The rows of a group lie close to one hidden flat surface of 13 dimensions, which passes through zero. Surfaces can cross.
Known rows, each followed by its group:
[  1 -16 -11  12  -9 -10   1   3 -50  33  15  23 -11  24   3   4 -27 -24
   2 -14]
N
[-16 -27  19  -4  23 -16   6  62   1  14  -7   1 -14   3 -37 -14  33 -20
  29  23]
B
[-39  66 -14  -4  17 -15  -6 -20   7   3  -5 -14  26 -10  11  -4 -39  50
 -36  10]
B
[ 14 -14   5  17 -27 -16 -18  24 -32  56 -28  14 -15 -14 -16   2 -19 -29
 -24  -6]
J
[ 12  12 -24   4  20 -13   7 -13 -59 -22  19 -20   4  -1  18   8 -10 -14
  -4  -2]
B
[ -2   2  15  -7  -4 -15  30  12  31  39 -15  -6  29  28   5 -41  18  -5
  18  -1]
J
[ 24   0  26  15  12  65  11 -24  -1  33  -6  13 -66  -6  48   7  -6 -38
  18 -11]
C
[  3  -6 -10  43   1   0  -3  -1  37 -18  18  36 -11   6  41   7   6 -27
  11  -9]
B
[-15 -30  13 -12 -22  -8  24  -5 -15  31   4  38  13 -16  -5 -12  29  39
 -23 -45]
C
[ -5 -25  31  29  20  -7  28  15   6   6 -12  17  11  26 -14 -17  17  -8
  26   0]
J
[  7 -30  20   0 -31   6  -6  25 -22 -27  28 -24 -11  -8  -3   9  52 -21
   0  19]
C
[  7  -9 -19   6  11   5 -10 -15 -11  38  18 -31 -16 -22 -17  10 -16 -34
 -74  -8]
N
[  7   5  19 -32   3  20 -36 -31  -1 -11 -28 -16  23  -4 -16  46 -10  49
 -31  23]
N
[ 10  12  32  16 -14   2   1 -22  34 -12 -46   0  47  40   6  -4 -19 -38
  -2 -19]
C
[ -9  10 -22 -26 -58  -2 -14 -16 -22 -22  51  -5 -31 -13   9  -4  31   6
  27 -11]
B
[-16 -19   2   3 -42 -22  10   1 -18 -23  17  -8  40  12 -22 -16  15  53
  17 -29]
B
[-34  24  12   0   0  -6  -7 -23 -29 -24   1  27  -8 -22  -2  14   6  34
  -5 -16]
J
[  9   0  29 -18 -12   4   9 -36   9  30 -14 -19  10  23  -1 -33 -39  20
  10   7]
N
[-14 -19   9  -1  22  15  28  26  57  21  -7  -2  14  34 -18 -20  26 -25
  31   3]
J
[ 11  -9   1 -24 -15 -11  15 -57 -14   9  41   9  -3   0  36 -12  -5 -12
 -46  -7]
J
[-46  52  10 -25 -29   7 -15  -6   1  16 -11  23  -3  32  39  -2 -72 -16
   0  14]
J
[ 30 -19 -38  15  29   2 -18 -28   0   3  -1  27  10 -15  -7  42  -2  24
 -36 -19]
N
[ 26  -9 -10  18  15  -3  11   5  17   4  18  22 -52 -20  41 -28 -52  20
  11  41]
B
[  2 -12 -14  31  43 -10  -5 -24  -4  22   4  27 -29 -15 -17   0 -42   7
 -12  -9]
N
[  4  10 -23 -28 -22   5 -17  -9  -8  69   5 -36 -28  -4 -49   0  -7   4
  -3  14]
N
[ 23   5  10 -31   9  16   6 -25 -21  -8 -15 -28  11  23 -24  15  17 -18
  25  20]
B
[ 15 -32   9 -23  11  20  10 -22  20 -16  11 -13  26  39  -7  12  -2   5
   8  20]
J
[  4   1 -26 -56 -12  15 -16  20 -28  -6  -9  44   5  -1  23  42  16  19
  15 -16]
C
[-19  27  18   6  -3 -10 -42  25 -31 -14 -35   2   8  25  -4  26 -47  33
  36  36]
C
[-41   5  44 -15 -27   7 -46  14  -7   6  -9   1 -36   7 -45  14 -11  28
  36  26]
C
[-16  17   0 -42 -51  -8 -13 -17   9  64  11  11 -16 -16   7  -4   9 -20
 -51   0]
J
[ 49   0  -8  14   7 -11  15   6  23 -11 -21 -27  -8 -20 -10 -25   7 -22
  16  36]
C
[-32 -12  13 -21 -18 -15 -10  12 -33 -36  26  -1   3   6 -30   4 -13  13
 -10  30]
B
[  2  -6  -6  21 -35 -24 -27  12 -12   6 -16  25  -4 -18 -29   9  22  10
  22 -37]
J
[-22   3 -11  32  24 -28  29 -18  -4   3  12  32  13   4   8 -24 -19 -14
 -21 -38]
J
[  8   0  28 -20 -60   2  -4 -26  22  -8   6   7  11  42  37 -11  -7 -28
  28  -2]
J
[-20 -11  11  -6  14   0 -20 -12   7  24 -14   4  57  70 -35  44 -12 -25
 -32  12]
B
[-20  16  10 -10 -28 -16  14  -3  12  -7  30  -6   7  30  39 -41 -33  21
  29  25]
N
[ -2  16   1  16 -30 -13 -10   1  30  10 -39  -7  47  17 -44  14   2  -1
 -18  22]
C
[ 19  12 -51  10 -26 -28  10 -28 -28  51  15  -2  32  41  -3 -10 -19  10
  17 -22]
N
[-13  49 -24 -56  18   6  10 -11 -10  18  -3 -37 -22 -51 -35 -24  23  15
  -3   0]
B
[  0 -14   9  33 -21 -34 -16  -8 -20  -9  15  11  15  18 -11  10 -48  37
 -18  51]
C
[  0   3  32  -3  15   8  -2  25 -49   3  -2   0 -49  -9  18 -16  -8  17
  64   0]
C
[ 12  13 -46  34 -17 -10  -3 -12  19  65  -6   7  -1   2 -26  -5  -2  16
   4 -29]
N
[  8 -37  13 -15  42  -4 -15 -43   3 -41  20  22 -23   2 -12  14 -32   8
 -13  36]
N
[  4  25  -2 -12 -14  -3   4  -3 -17   5 -41  26   9 -12  18 -11   5  14
  33 -68]
J
[ 13 -28 -31  32  23 -15  25  27   2  35  31  -7  18  10  23 -14 -30   2
 -41   5]
N
[ 30 -27  -6  19  49 -16  22  -3  35 -30  -1   0  -9 -10 -10 -30   2   6
  30  22]
N
[  2  -9  14  -6 -39  10  -8 -16  15  -1   4 -34 -25 -45 -45 -13  -2   3
 -45  14]
B
[-39  19 -36 -22  13  -7  29  42  34  50  28  -4 -27 -23 -14 -55   3  30
  15   4]
N
[-14  16 -27 -35 -11 -15  -8   3 -28  -2  -9  15  28   1  13  -2  -4   7
   8 -54]
J
[-38   7  52  17  12  32   0  -5   5 -41  41 -51 -40   0   3  -3  23 -17
   4  40]
C
[ 11 -34  38   7   4   8  -4 -17   3  25   5  -8 -41  20 -26 -21 -35 -28
  16  17]
C
[-22  41  -1  13  31 -12  17  30 -32  28 -26 -32   5   6  -9 -36  10 -18
  45 -40]
C
[ 11 -13   3  30 -30 -18 -16  45 -20   9  -1 -25   9   1  -9   1  38  18
  35  -5]
B
[  6 -33   7  29  12  18  18   3  16 -61   2  51 -24 -35  17   4  -1 -21
 -10 -21]
B
[-31   5   5  42   5  30 -18   9 -13  45  33  -5 -34  -6   1  32  19   0
 -31 -19]
C
[-32  -5 -14 -67  35   4  13   1  -9  -6 -16  38  16  -5 -37  10  38  -2
   8 -40]
N
[ -5  17  -5 -22  44  -9  19   4 -38 -23   2  -3  -6   5  10  -5  13 -24
  28   7]
B
[-44 -27   1   0 -14   0 -13  12   6   3  -9  47  20  23 -48  25   7 -37
  -9 -54]
J

New rows. What belongs after each?
[  3 -13 -17  16  -9  -6  -4  -4  40  51 -12  29  -6  24 -35  -2 -18  -5
  19  -6]
J
[ -5 -12  -4  21  -4  15  -4   5  -7   6  51 -38 -42  -2   5   3  27 -56
  -6   3]
C
[ 17 -34  20  27  48  13  24  27 -22  16 -16  -4 -10  -6  -9  -1   0 -25
  -9  12]
J
[-12  27 -15  44 -13  -7 -16   4  37   3  19  -5 -65 -34 -16 -20  -2  -7
  18  24]
N
[-20 -16 -20 -69 -13   7   4  27  31  -4  43 -13  20  14   0   8  24  17
 -28  35]
N
[ 22  10  15  -3  10   9   5   3  20  32 -17 -14 -51 -27  21 -25  -9 -30
   8  30]
B
[ 18 -13   7  15  11  27  37   8  -8  12   6 -20   0 -11  18  -7  58 -45
 -13 -42]
C
[ 33  18  38  21 -13  16  -6 -32   1  -1 -33 -29   5  -8  30 -12 -24  24
   1  -4]
N
[ 50 -19 -23  39 -19   4 -27 -12  26 -37   7 -24 -15 -17 -17  12  14  19
  34   7]
J
[ 23 -30 -43  -7   8  -5   9  -7 -37  10  44   1 -39 -37  -8  -7 -30 -16
 -42   1]
B
[ 32  14 -48  12  24  -5  22  18 -17  21 -16   7   2 -26  31   0  10  -3
   5 -32]
C
[-18 -16  -8  18 -32 -17  -5  35 -56  31  36  -9 -12   5 -31  17  31   8
 -13  34]
C
[  7   0  23  26 -31  16 -16 -22  37 -20  23   7 -46 -25  42  -3  -6 -22
 -12   2]
N
[ 10 -19  44  12  22 -20  36  36 -37   2   1 -19   8  25  22 -31  18  -5
  30  42]
J
[-18 -15   7  -5 -12 -17   1  37   4   6  11  -6   4   3 -23 -15  46  -7
  31 -14]
B
[  1  22  19  -4 -35   6 -18  -6  20  -2   1 -21 -13  18  -2   0  18  18
  50  38]
B
[ 15 -44  42   3  -5  14  10  -3  16  25 -29   9   3  -3 -34   8  44 -15
 -15 -15]
J
[ 45 -32  -6  30  14  29   9 -19  22 -10 -22  -8   6 -16 -29  19  -3   0
 -30  -1]
B
[ 10  17 -23  21  11   7 -25  21  -8  30 -16   7  -3 -12  24  29  10 -15
 -15 -24]
B
[-22   1  29   9 -64   3 -35  -2  -3 -31  13  15   3   6  16  34  18  14
  -9   7]
C
[-26  -5   3 -38  27   0 -11   6 -29 -15  11 -10 -20  -8 -40  11   3 -20
 -16  19]
N
[  1 -12 -22  15  11 -47   9  -5 -24  11  40 -14  -8   8  -7 -42 -30 -18
  10 -14]
C
[  5   0 -33 -19 -23   8  18 -65  14 -24  42   6  12  17  11  -3  24 -18
  -1 -42]
B
[  5  -3  14 -13 -15  40  10 -13  30  48 -27  26 -28 -30 -17  14  31  14
 -13  -6]
C
[ 10  32 -12 -15 -26 -24  69 -40 -21 -12  18  15   3   5  52 -51   9 -24
  15  16]
C
[  6 -26 -21  19   0  13   8  28  13  42  22  30   4  -3  58   5 -28  35
 -35 -24]
N
[ -4  37   7  30 -46 -10 -12 -29  25 -22  16 -32   4 -25  28 -26  -4  11
 -23 -12]
B
[ -7  -2   3 -28   8  16   8   2 -24  36  24  -1 -26  12  17   4 -28 -21
 -25  45]
J
[ 27  -7 -19  20  20  -8  21  -5   3   6  16   1 -21 -27  30 -33 -34   8
 -12   6]
B
[ -9  -3  17 -20  31 -11  11  23 -26  16 -23 -31  21   8 -39 -11  17 -14
   2   5]
B
[  4  27  14 -16 -10   4   1 -31  29  11 -12 -16 -23 -10  -1 -37 -16  45
  43  14]
N
[-15   0  21 -40  16  15  26   2  29  31 -42  16  18   0 -15 -27  12   9
   2 -33]
B
[ 27  39 -21 -38 -29  13   4 -10  15  -9 -24   1  -4  20  13   3   9 -58
  37  36]
C
[-15 -11  -6  10 -18 -43 -11  35 -59   9  40 -15 -10 -15  22 -23  -2 -41
 -29 -29]
B
[-30   2  -3   1  25  11  39  14 -14  24  18  -9   2 -29 -15 -10  52  23
 -27 -27]
C
[ 13   9 -20 -63 -24 -16  16  -9 -36   3  -2  43 -12  12  -6  -2 -20  27
  32  68]
C
[ -8  39 -32 -16  22  19  -4 -38  35   3 -11 -11  18  -2 -32  22  22  19
 -10  -1]
B
[-32   1  10 -41  -3  16 -10 -34  18 -20  25  29 -27  18 -11  20 -14 -46
 -15  32]
B
[  5 -15  47  14 -10  39  -1   0   8 -11  -2 -19 -13  11   0  17  21 -37
  -6  26]
C
[-27  -2  -4  -6  47  25   7  19 -21  -8  34 -17 -19 -19   7  16  33  17
 -15  -9]
C
[ -9 -31  29 -18  35  19  24  -8  21   5  -6  20 -12 -16   6 -20  -5 -37
 -40 -36]
N
[  3 -14   3   5   4  -4  25  42 -47  31  -8 -44  50  32 -11  -5  -8 -31
 -29   6]
N
[-44  29  -6 -17 -24 -22   2 -11   8  -7  20  -3  19  13 -10 -19  18 -20
   5 -28]
C
[ -7   0  54  -6 -23  20 -17  24   3   5 -51 -10  17  16 -20  16  29   2
  27   0]
B
[ 24  37 -17  11  34   0  12 -28 -22  20 -18 -38   9 -18  30 -10 -36  -8
 -40  -5]
B
[ 21  23   4   9  18  17   2  11 -13 -38 -25 -38   7 -38  34   3   2   1
 -13 -13]
J
[ -8  10 -13  38   2  -1 -19 -27  36  42 -11  20   1   0   4  -1 -41  12
 -28 -44]
C
[ -8 -18 -31  -8  49  -8  32  58  -2  40  13  -7  14  -3 -10 -26 -14  38
 -10  13]
N
[ -2  30  -8 -50 -11  -8   3 -21 -13 -15 -13 -32   4   3 -36 -13  44 -22
  41  -5]
N
[-13  31  12  55  29  15   3 -15   6   0 -11   2  10   2  37  16 -34  25
 -26  -2]
C
[ -5 -32  12  20  29   0  28  51  45  -3   3  -3   5  -5   8 -28   0   1
 -13  22]
N
[ -8   3  11  32   6  20 -19  22 -34   5  27 -20 -47 -15  24  13  12  -6
  16 -10]
C
[ 10 -26  27  -2 -11   6 -26 -26  10 -19 -11  41 -42   6 -39  20   6 -30
  37  16]
N
[-11  30  16 -11 -28   8 -23 -18  47   3  10 -11 -27  21   4  -7   3  14
  44  61]
B
[-30  19  -4 -45  19  30 -21  55 -33  -5 -14 -32  -2 -27  -6  39  -3 -21
 -52  18]
J
[-26 -12  18  10 -23  -9 -13  41 -21   0   0  20 -17  -7 -17  10  38 -35
  11 -15]
J
[ -1   1  13  20 -23 -16 -11  11  -2 -11  -6 -23  34  46 -28  10 -16  14
  18  56]
N
[-33  30  21  -9 -18   1  -8  -7  -7   6 -36 -12  32 -33  -4   1 -21  28
 -63 -41]
B
